The same things were measured in two ways. Each way mixes the same 10 hidden numbers, adds some noise and spreads widely along 5 directions of its own, which tell nothing about the thing.
In the rows, zero is written as 128.
Some things both ways: the first way, then the second way.
[162  91  74 121 155 142 136  99  51  66 106  78  89 161  92 147  57 172
  57 151 197 161 117 144  92  74]
[141 142 178 114  84 133  92 129 104  66 159 113 185 124 124 105  95  74
 130 118 101  92]

[133 137 135 139 121 129 105 158  59  81 125 153 119 128  65 145 102 151
 128 124 131 133 123 138 102 108]
[133 148 181 163  92 105 129 126 148  97 112  87 132 139 120 125 134  71
 118 112 100 143]

[121 154 150 132 104 158 107 139 221 186  46 146 148 118 180  88 192 144
 142 112 125  97 118 159 184 139]
[139 133 177 152 119 187  68  94 154  93 145 208 139 126 135 100 155 166
  97 117 180 110]

[124 143 139 131 146  91 154 181 149 121  95 149  95 110 174 117  80 144
 142 150 143 150 132 123 144 144]
[107  81 116  48 116 175 104 154 150  63 145 109 138 173  68 109 137  80
 155 149  71  82]

[113 134 141 102 108 144 142 110 155 181 123 113 137 108 127 104 135 108
  93 119 112 119 128 115 151 135]
[147 112  88 112 144 185 130 122 160 114 110 120 107  85 143 112 141 126
 120 103  64 141]

[143 140 125  97 115  79 188 172 195 154 101  90 108 110 229  89 135 111
 188 126 138 126 123 134 121 155]
[130 106 131 102 146  73 134 172 136  42 161 105 110 128 135  81 134  81
 162 139 141 132]

[123 131  98 127 141 128 158 177 128 117  95  96 153 143 223  81 107 158
 139 127 138 124 148 156 114 130]
[126 104 171 147 137  36  76 136 117  62 160 124 126 135 147 102 127  96
 174 128 175 122]

[148 126 127 174 139  80 132 153 108 106 149 143 118 115 122 121 115 131
 105 144 104 145 113 133 118 146]
[107 111 150 160  85  85 111 130 176 121 134  83 102 139 118 128 100  75
 163  98  81 165]

[145 122 130 137 109  84 136 155 118 123 158 160  61  98 127 150 100 112
 107 176 115 147 118 117 105 145]
[100  96 107 117 101  61 130 150 132 101 146 102 107 111 164  79  96 112
 184 153 152 153]

[137 119  85  81 114  97 172 140 119 118 112  68  81 136 101 102  46 130
  77 133 146 152 111 114 102 101]
[ 99  96 101 155  80 131 107 138 122  94 115 107 126 115 157 150 107 129
 137 132 123 120]

[147 149 149 160 130 106  82 201 106 111 114 213 115 104  81 172 140 129
 169 136 123 112 119 127 152 115]
[106 123 170 115  94 131 138 151 137  72 159  88 128 169 103 106 134  71
 151 156 132 170]

[139 140 131 125 115 106 109 160 136  94  97 160  61 120 115 132  96 161
 125 163 142 152 103 136 119 114]
[124 138 151 102  98 121 150 169 132  62 159  82 139 133 129  87 107  83
 152 137 138  98]

[122 162 146 139  83 139 115 101 195 124 110 150 148 137 117 127 188 159
 187 112 119 146 118 111 137 145]
[139 152 140 127 121 158 173 101 182 143 118  60  59 146 116  86 139  92
 153 102 105 156]

[136 106 121 130 171 119 173 137 131 139 111 110 133 127 146 133 118 119
 128 144 162 124 135 105 149 131]
[125  95 150 128 127 110  69  89 162  79 142 130 129 153 117 109 166 124
 156 124 139 155]

[109 140 125 161 104 100 115 140  99  88 141 131 155 158 101 118 139 160
 118 108 124 137 135 120 121 137]
[131 132 160 147 103  94 134 114 162 111 139  82  95 142 131 108 118  81
 150  69  99 153]

[136 144 151 169  87  84  84 171 118  86 155 219  69 101  99 174 125 140
 132 182 104 155 112 116 117 142]
[110 137 211 111  64  70 113 105 134 100 144 144 188 148 154  66 132 126
 130 112 170 116]

[127 135  82 108 107 130 148 136 137 101 116  95 119 148 142 100  78 167
 108 139 130 164 128 124  98 115]
[142 137 180 114 114 132  89  87 132 105 110 131 177 128 135 121 147 113
 106  70  87  56]

[160 142 112  83 135 121 142 143 175 153 111  95  98 115 103 106 122 121
 140 139 135 134  87 116 145  88]
[143 101  94 179 144 144 101 102 133 104 111  77  65 122 156 147 135 141
 154  98 139 144]

[132 148  59  98  63 106 159 137 195 130  85  71 170 168 201 100 147 142
 187  74 148 133 142 129 107 133]
[124 106 122  91 137 180 138 129 150 109 149 116  64 161 100 100 130  87
 148 103  93 129]

[129 155 102 116  90 115  98 158 163 154 145 155 148 135 147 132 160 132
 140 122 117 115 133 111 155 104]
[100  52  89 126 140 135  81  86  94 149 136 146  44 159 161 107 120 164
 178 116 179 153]

[116 142 147 103 148 133 145 137 139 157  85 105 149 132 134  99 137 131
 150  87 160 108 137 124 164 119]
[113  97 119 170 133 167 116 132 178 117 100 107  46 166  88 149 157  97
 131 135 100 176]

[139 151  88 135 106 140  94 168 160 162 138 173 157 130 105 150 144 130
 129 137 102 118 135 100 162 105]
[117 102 106  89 133 130 132 102  76  98 182  83 108 116 185  87 113 130
 199 129 173 159]

[142 134  81 111 121 144 137 105 128 121 125  77 163 145 152 111 111 155
  91 121 140 158 123 128 131  96]
[120  76 102  90  89 194  38  75  61 124 132 154 153 136 134 131  85 136
 138 117  91  80]

[ 89 138 157 121 107 100 125 163 107 130 170 168 124 133 117 140 152 123
 152 123 132 108 157  90 138 137]
[ 78  87 114  43 120 145 155 155 127 104 135 139 116 152 107  95 143  72
 145 165  76 135]

[103 161 171 134 112 158 143 106 175 150 101 141 174 110 203 102 163 152
 176 104 114 143 146 136 142 171]
[142 116 141  90 114 159  82  81 117 116 108 161 137 146 113  78 138 125
 120 145 122  94]

Other things, the second way, with their names:
<248>: [111 113 162 148 108 164  80  65 104 158 113 188 121 135 152 123 143 149
 108 114 143 146]
<138>: [100  92  88 120 105 156 108 135 106  53 152  98 118 125 139 153 118 101
 163 151 120 121]
<281>: [ 90 131 165  92  31 189 130 152 104  90 126 137 178 169  91 113 104  73
  97 181  98 111]
<424>: [127 152 165 193  79 144 146  96 153 149  87 118 103 127 159 117 142 135
  94 109 144 182]
<352>: [ 76  89 155 126  60 171  75  86 110 121 157 163 128 179 137 120 116 156
 143 127 183 130]
<302>: [134 124 125 101 103 149 136 128 144  91 118 110 133 120 129 114 127  91
 116  94  66  96]
<405>: [182 128 134  63 174 147 108 110 179  40 166 107 155 101 124  75 167 108
 150  75  84  87]
<115>: [141 176 183 111  63 169 144 117 126 102 140 112 163 123 123 101  97  67
 100  91  76  92]
<339>: [122 104 142  96 111 117  82 120 153  85 142 167 151 124 137  78 127 144
 141 122 149  70]
<225>: [132 118 131 124 120 217 109 120 171 106 103 123 120 148  82 131 162 108
 107 143  74 140]
<373>: [164 115 162  57 110 156  82 120  99  70 121 140 241 118 139  84 145 129
  92  91  74  70]
<336>: [120  85  82 125 128 127 130 127  95 103 117  88 102 117 189 102 135 168
 159 145 180 158]
<213>: [127 111  88 129 167 160 129  99 132 147 132 107  30 105 133 130 114  78
 171 112  71 149]
<45>: [115 162 174 132  97 121 185 156 140 122 145  83  88 134 123  98 101  42
 138 117  99 153]
<66>: [112 116 153  97 109 155 128 110 166 116 102 114 148 143  92 139 167  65
 112 106  16 148]
<212>: [130 136 178  69  81 175 120  91 153 111 115 112 199 151 104 104 154 100
 104  85  50  99]
<391>: [114 116 165 132  96 149  88 101 110 106 121 152 132 157 122 139 129 102
 110 101 112  85]
<73>: [100  77 114 146  85 118  98 150 147 127 102 114 115 136 123 136 107 103
 134 116  66 165]
<57>: [ 69 109 146 133  96 129 137 137 156 103 149 170  87 149 130 122 140 105
 132 139 147 151]
<62>: [103  94 150  79  94 196  99 145 161  92 162 156 153 158 101  95 130 126
 129 122 109 124]
<165>: [149  62  66 136 194 127  99  92 179 147 110  98  21 124 141 106 153 145
 180  73  94 185]
<175>: [148 136 147 125  79 167 131 110 155 119 124 124 106 152 124  63 114 126
 111 106 130 145]
<369>: [101  89  93  98 125 101 169 162 166 110 150  82  54 140 128  76 118  82
 182 136 105 210]
<326>: [122 135 163 135 142  91 175 114 204 122 116  93  78 146 143  84 186 122
 143  87 147 162]
<85>: [167 118  87  79 191 116 153 113 156  85 149  52  70 101 148  72 145  99
 195  97 104 128]
<200>: [115 146 183  94  79 164 125 143 170  73 148 159 177 133  90 104 136  65
  97 130  67 116]
<227>: [113 109 136 129 102 164  92  99 153 112 117 117 142 127 112 166 136  91
 123  87  40 115]
<131>: [123 160 160  90 145 104 186 138 145 106 150 136 105  99 159  68 139  80
 137 116 129 102]
<305>: [117 155 193 163 104  86 147 158 127  91 156 101  95 144 123  90 112  54
 148 166 169 175]
<209>: [118 106 144 113  66 196  56 105  70  74 176 180 191 119 149 123  90 133
 113 125 129 122]
<447>: [161  94  87 132 161 137 110 117 130  89 122  68  79 121 156 108 137 144
 165  94 138 121]
<454>: [120 113 166 142 103  92  98 115 192 132 131 147 133 115 144 100 125 125
 133  62  95 140]
<239>: [108 113 133  51  92 139 117 145 139  49 178 111 163 136  94  99 107  51
 162 140  64  95]
<228>: [113 103 112 148  90 206  93 101 138 106 120 170 101 138 129 149 130 135
  98 102 106 125]
<130>: [109 119 153 158 112 123 120 132 221 136 130 139  53 157  92  81 131 106
 151 143 143 177]
<31>: [142 109 159 191 140  87  92 127 164 112 108 122  69 148 123 117 142 108
 132  99 139 154]

Some of these things the first way, each followed by its name:
[ 97 161 130 142  83  89 156 156 167 171 125 141 205 121 205 103 144 106
 153  70  93 116 176 111 145 188]	<369>
[137 147 137  96  98 131 123 142 133 115 119 139 101  94 140 141  85 135
 108 165 124 168 101 120 137  99]	<373>
[181 128  72 142  63 117  95 196 109 127 173 161 120 117  82 157 173  95
 183 142  69  88 110 147  62 116]	<213>
[146 155 150 141 147  98 111 142 120 142 105 176  97  97 114 149  76 133
 118 110 137 147 133 130 145 143]	<281>
[151 123  83 116  96 116 107 104  97  81 137 107 101 171  81 149 136 159
 134 117 174 137 118 129  86  97]	<45>
[110 152 141 142  81 113  94 164 164 114  81 167 128 127 143 131 153 149
 122 135 134 132 114 123 176 113]	<62>
[ 99 147 151 127 119 129  97 141 102  87 135 132 133 162  90 104 156 181
 133 113 148 127 123 120 139 103]	<391>
[ 80 127 142 133  81  88 110 172 104  99 138 144 125 170  74 124 182 141
 147 105 144  81 141 108 127 129]	<57>
[140 101 110 119 171 107 159 115  99 117 156  80 107 148  68 114 108 135
  78 149 151 138 114  99 134 100]	<227>
[120 143 126  85 135 143 134 131 145 140 103 115 105 123 116 109  88 150
  99 141 150 148 117 110 158  92]	<447>
[106 153 160 110  93  92 159 123 176 121 130  96 124 131 144  81 156 142
 158 116 116 143 109 109 129 151]	<302>
[120 118 124  91 140 133 164  87 150 171 151  85 144 131 152 114 151 112
  99 133 153 123 133  92 163 116]	<165>
[110 135 158 114 118 140 109 136  80  85 112 121 125 146 121 116 144 165
 134 119 163 119 120 147 130  97]	<31>
[113 166 141 196  82 130  40 171  62  95 124 229 150 122  54 149 106 171
  92  98  70 132 147 154 109 147]	<115>
[ 81 152 143 131 103 152 152 141 177 153 118 132 182 134 172  88 157 154
 161 115  96 126 154 108 140 164]	<85>
[136 111 136 140 118  95 151 121 125 109 107 110 106 133 126 132 145 125
 134 129 157 126 122 129 113 147]	<200>
[105 122 154 133 151 135 165 125 179 149  97 116 125 123 165  95 149 141
 124 158 141 132 126 113 161 146]	<405>
[144  98 142 107 235  96 161 117 103 156 145 103  52 130  44 123  90 126
  65 169 191 119 109  84 174  89]	<138>
